The same things were measured in two ways. Each way mixes the same 10 hidden numbers, adds some noise and spreads widely along 6 directions of its own, which tell nothing about the thing.
In the rows, zero is written as 128.
Some things both ways: the first way, then the second way.
[148 115 123 151 129 125 101 145 124 168 125  92 171 110 146 119 134]
[100 134 139 144 104 153 106 129 122  80 124 119 124 139 138 146 154 123
 154 128]

[134 153 162 169 141 111 151 147 130 166  99  72 145  97 150 155 121]
[ 63 144 133 146  93 151  91  91 131  80 115 136 124  99 155 146 150 127
 150  85]

[ 89 118 115 158 146 122 129 150 105 143 123 148 104 111 178 113 204]
[165 134 152 120 129 149 135 133  97 108 132 153 147 103 111 129 151 106
 122 114]

[138 124 156 155 133 122 165 102 139 151 108 134 122 145 137 103 125]
[104 123  95 135  95 106 123 102 136 156 114  89 121 188 192 107 132 126
 126 124]

[108  90 144 100  78  70 132 139 174  84 179 143 106 101 111 182 100]
[ 87 145 125 132  80 144  96 113 134  88 137  84 116 156 165 137 121 166
 149 137]

[110 126 110 137 120 114  88 179 131 141 173  94 156 122 134 128 201]
[122 136 152 113 142 149 132 148 124 123 113 137 111 135 106 150 127 143
 149 125]

[121 122 140 122 148 141 148 111 109 184 125  94 139 157 125 122  81]
[ 83 143 126 144 107 118 150 134 119 115  93 132 105 153 158  99 109 160
 147 139]

[125  91 164 144  84 121 139  93 136 166 101 107 115 131  99 159  84]
[117 130 135 125 104 148 113 120 130 114 127 107 135 139 170 143 155 117
 131 121]

[114 137 156 142 145 100 172 117 109 158 123 102  92 102 133 149  89]
[153  92  67  98  95 129 110 124 168 197 141  69  82 252 144 173 126  82
 167 116]

[105 125 175 110 114  95 171 103 105 137 130 141  67  83 128 147  75]
[122 152 168 141 136 159 123 117 122 103 139 163 117  82 135 158 106 155
 168 112]

[126 125 158 145 111 145 131 111 149 130 121 126 132 106 163 138 107]
[138 131 140 133  97 137 133 118 119 105 121 131 147 107 141 138 161 110
 117 131]

[114  89 142 151 133 121 123  82  86 116  78  79 126 149 168 103  47]
[132 143 125  71 144 144 132 180 129 124 154 116 106 171 152 110 108 131
 158 123]

[129 119 141 126 118  86 149  95 149  95 164 118  96  72 113 164  41]
[121 141 131 128 118 151  78 101 102 103 151 121 130 128  82 125 141 101
 148 112]

[172 120 148 150  90 140 101 141 194  83 157 175 151 120 200  90 151]
[110 147 118 126 131 120 118 119 102 137 144 112 133 111 149  80 103 116
 113 127]

[ 93  87 171 188 122 105 151 130  73 133  91 116  64  81 146 132 165]
[141 114 116 140 128 134  85 107 130 109 161  80 162 153 152 146 164 119
 117 135]

[147 116 132 112 110 126 107 112 172  86 142 138 193 116 171 132  70]
[129  98  76 134 164  96 131 127 131 137 148 110 136 129 142 119 137  92
 129 126]

[161 137  85 158 133 115 121 145 166 145 166 106 175 125 157 114 185]
[116 109 104 126 105 118 152 133 123 143  80 125 102 188 119 127 151 120
 127 108]

[ 46 126 188 143 148 115 133 173  61 188 116  84 103  92  93 188 143]
[ 72 137 147 120 134 143  92 147 167 124 139  94  98 154 162 171 134 136
 184 137]

[119 150 109 128 179 117 122 138 128 127 147 131 164 109 161 103 115]
[151 100  76 152 127  96  89  73 139 137 162 114 159 115 108 150 140  97
 121 109]

[108  59 124  87 126 102 143 102 110 151 124 156  94 157 100 105  72]
[171 126 128 144 145 159  94 110 129 108 187 102 179  53 139 179 108 139
  91 137]

[111 131 164 165 133 129 149 121 103 164 113  96  93 112 142 138 130]
[166 112 119 111 124 120 136 116 135 171 123 121 119 157 102 149 147  99
 120 123]

[111 122 105 106 150 103 104 152 124 161 166 150 147  95 119 147 107]
[143 119 108 157 143 136 100 114 128 127 152 137 139 109  89 135 116 104
 130 123]

[129 101 147 119 138 156 138 126  73 229 118 115 123 165 146  98 109]
[120 125 123 151 122  91 176 128 152 180 108  89  77 169 173 159  82 207
 125 148]

[103 114 171 120 147  89 182 128  81 167 111  75  55 126 118 122  85]
[132 170 197  87 108 169 137 133 130 123 130 144  73  95  91 196 110 174
 168 119]

[ 69 100 120 145 158 110 126 111 113 128  92 159 122 112 125 148  88]
[172 118  88  97 142 120  99 125 147 167 176 111 163 144 124  97 138  66
  89 116]

[105 107 162 155 101 124 130  99 108 153 116 117  94 110 128 166  75]
[161 130 132 106 140 124 162 145 126 154 120 155 115 135 101 118 126 115
 120 122]

[108 130 116 120 168 134 138 129 137 100 132 140 152 135 186  97 138]
[141 116 100 122 107  94 135 118 113 126 129 111 130 168 139  95 151  97
 138 137]

[140  43 160 128 114  78 138 133  82 141 119  81  86 163 114  84 102]
[141 150 176  92 142 157 160 182 127  95 127 144 109  93  79 163  96 176
 149 172]

[147 104 139 168  89 147  99 131 139 194 146 124 154 134 133 157 116]
[115 115  92 131 161 117 168 171 127 175  93 138 114 155 123  82  86 116
  92 134]

Other things, the second way, with their names:
q_419: [ 88 164 186 116 112 148 138 158 117  76 115 142  98 114 130 125 136 151
 174 155]
q_194: [ 93 144 140 128 137 122 110 132 121  85 133 149 130  91 117 110 150 113
 153 118]
q_364: [ 93 119  94 188 115 132  96  89 100  78 129 119 152 121 145 110 128 125
 140 129]
q_741: [113 145 160 148 141 157 107 121 126  86 138 155 153  52 129 156 132 132
 138 129]
q_792: [118 119 145 172 115  87 131  89 117 108 115 122 144 125 152 126 188 129
 134 141]
q_31: [125 167 169 110 135 158 135 155 127  98 151 138 111  85 137 150  81 192
 143 125]
q_156: [ 93 166 206 110 110 156 115 133 113  77 101 149 124  97  92 135 189 135
 140 128]
q_541: [184 125 155 109 170 154 166 170 128 159 114 171 120 133  56 149 105 128
 126 159]
q_448: [ 83 173 184 126 150 147 102 122 145 162 139  84 108 131 186 139 109 197
 110 130]
q_746: [171 118 146 154  90 151 144 120  64  41 120 175 159 104 101 127 172  80
 176 145]
q_878: [113 140 125 130 110 145  73  90 144 109 171  98 151  96 181 155 149 117
 119  91]
q_131: [121 132 130 147 139 108 120 121 109  99 138 132 138 141 137  92 136 130
 155 143]
q_51: [116 140 128  97 105 134 137 138 114 135 108 130 110 151 147 113 128 111
 145 111]
q_396: [106 137 101 107 172 119 133 165 191 216 124  99  90 181 118 120  44 185
  90 147]
q_743: [133 130 106 110 144 119  86 114 140 128 184 113 169  88 176 105 162  64
 101  94]
q_19: [135 142 135 125 160 157  95 131  86 109 161 147 156  85 114  99 126  70
 140 119]
q_381: [107 139 149 153 127 156 106 114 108  91 119 153 139 140 135 105 164 107
 152 128]
q_645: [143 121 111 110 101 127 116 112 154 163 139  98 108 191 168 150 143 115
 145  98]
q_7: [158 130 146 139 208 175 104 142  91 112 160 172 170  69  70 116 117  81
 131 139]
q_420: [ 90 151 175 171 138 164 125 134  81  46 115 138 141  92 138 115 145 163
 136 153]
q_483: [148  98  87 112 116 115  70  90 141 150 177  78 141 152 151 159 191  37
 141  86]
q_794: [116 162 187 155 146 113 191 138 118 112  74 217 131  57 100  91 117 175
 109 148]
q_651: [ 73 176 196  79 145 148 149 189 121 135  95 153  76 107 136 118 128 131
 156 108]
q_650: [106 122 103 137  93 125 128 132  99  73 117 138 121 131 140 113 133 103
 174 114]
q_475: [101 115  97 111  97 104 125 121 180 195 117  72  75 214 171 153 131 114
 148 122]
q_620: [141 144 143 144 119 154 107 110 111  97 134 134 160 114  79 108 137 133
  93 158]
q_77: [ 79 178 199 146 138 136 142 132  95  56 116 167 146  37 169  97 132 175
 142 146]
q_883: [165 123 125 142 135 108 137 123 114 139 154 110 120 135 114 138  98 143
 148 158]
q_939: [149 115 116 140 146 148  80  92 118  93 163 148 179 109 125 128 181  64
 137  99]
q_306: [123 127 114 149 123  99 149 135 126  82 112 140 159 120 112  80 135 158
  99 169]
q_853: [147 116 104 151 110 120 101  87 143 129 139 110 157 147 107 133 145 124
 103 143]
q_243: [139 126 147 132 186 136 108 124 132 146 155 117 141 119 117 146 145 126
 117 136]
q_897: [152 133 156 149 142 154 132 133 111  98 135 152 156 104 126 132 137 125
 133 151]
q_641: [180 129 130 103 139 109 137 138 120 138 160 115 129 146  94 126 114 132
 141 170]
q_842: [137 108 128 140 158 134 174 160 150 137  89 178 142 102 130 144 142 109
 104 126]
q_945: [ 94 151 167 149 140 154 123 137 112 111 114 139 112 114 115 123 128 140
 136 136]
q_686: [ 78 144 113 141 134 151  91 105 133 123 141 106 132 146 164  99 108 140
 125 132]
q_204: [136 138 135 128 140  98 152 121 150 173 118 112 128 155 148 103 120 173
  76 146]
q_291: [125 126 126 122 154 150  96 144 152 154 139 114 138 121  78 136 130  95
  96 150]
q_34: [161 132 142 103  70 103 138 106 101 130 121 114  95 172  77 138 160 110
 168 141]
q_677: [160 130 194 130 131 121 160 142 120  86 120 149 136  90  99 176 181 145
 147 162]
q_80: [140 103 102 160 101 114 125  92 111 119 126 134 123 167 126 124 162  77
 172 124]
q_160: [101 135 158 136 107 114 122 110 143 104 117 128 127  85 133 159 176 127
 130 123]
q_76: [159 169 174  84 123 135 127 136  99 119 154 144 112  96  63 106 122 123
 136 142]
q_586: [161 134 163  96  73  71 207 149 155 133  80 152  93 179 138 137 162 160
 163 164]
q_96: [109 141 111 126  94 122 144 134 125  86 112 154 123 134 159 102 114 144
 151 108]
q_898: [ 94 138 129 127 129 120 178 164 137 109  75 172 107 130 101  98 113 154
 127 149]
q_642: [135 125 122 126 118 163 106 128 124 106 147 132 137 108 132 153 128  99
 144 111]
q_749: [ 81 144 121 142 175 108 127 114 137 142 110 142 143 117 146  78 122 165
  89 118]
q_956: [166 120 107 121 153 128 120 113 131 158 172  86 150 131 172 137 114 132
 102 132]

Some of these things the first way, each followed by its name:
[152 105 168 184 128 124 132 154  82 199  87  97 111  88 146 109 156]
q_945
[ 87  97 215 145  87 149 130 115  95 158 101 122  93 131 121 158 107]
q_77
[118  89 130 147 108 102 107 170 124 169 120 154 121 128  94  97 225]
q_448
[104 173 163 146 157 148 134 164 103 166 113 104 140  77 201 137 157]
q_80
[173 109 152 127 106 128 118  50 138  86 137 125 151 114 140  82  18]
q_131
[130 115 136 109 143 133 153  91 105 150 124 113 117 137 153  94  83]
q_746
[176 110 170 156  95 107 138  63 131 147  93  94 129  86 100 122  35]
q_381
[ 96 107 160 127 136 134 136 114  88 110 130 109 113  99 154 104 136]
q_677
[ 87 124 155 123 104 151  89 111 127 115 155 121 148 153 134 135 121]
q_586
[119 109  98 106 168 122 116 126 125 164 118 136 169 163 115  86 109]
q_19
[192  90 119 113 114 143  68 123 137 137 168 149 171 158 165  37 103]
q_883
[159  81 118 121 136  83 147 116 122 141  99 152 126 129 126  48 145]
q_897
[ 87  80 116  99 148  75 150 129 104 114 133 156  90 137 148 102 111]
q_31
[124  91 139 137 100  64 123 171 164 114 165 152 114  65  77 171 150]
q_291
[192 159 171 167 124 147 118 119 162 141 110  89 180  97 179  99  92]
q_475
[141 101 138 109 128 135 137  81 127 119  94 127 135 148 169  67  78]
q_956
[113 137 146 129 116 117 136  90 152  82 152 133 124 109 175 158  45]
q_96
[141  72 151 146  85 135  55 132 106 141 152 116 131 158 130  89 116]
q_641
[173 105 139 172 101 135  54 147 114 159 105  80 187 106 145  75 172]
q_243
[124 135 113 128 136 117  86 149 141 137 149  94 169 106 127 124 131]
q_853
[101  97 173 126  98 117  99 171 116 151 125 105 133 119 127 158 133]
q_419
[ 77 131 113 100 158  92 113 150 126 133 182 113 135 116  96 149 116]
q_396
[138 110 147 139 139  93 163 120 123 131 100 125 109 100 164 113  93]
q_642
[102 141 153 143 154 124 148 108 127 112  90 129 129  80 184 139  85]
q_878
[100 140 155 149 144 137 105 133 115 120 127  94 163  93 157 154  89]
q_194
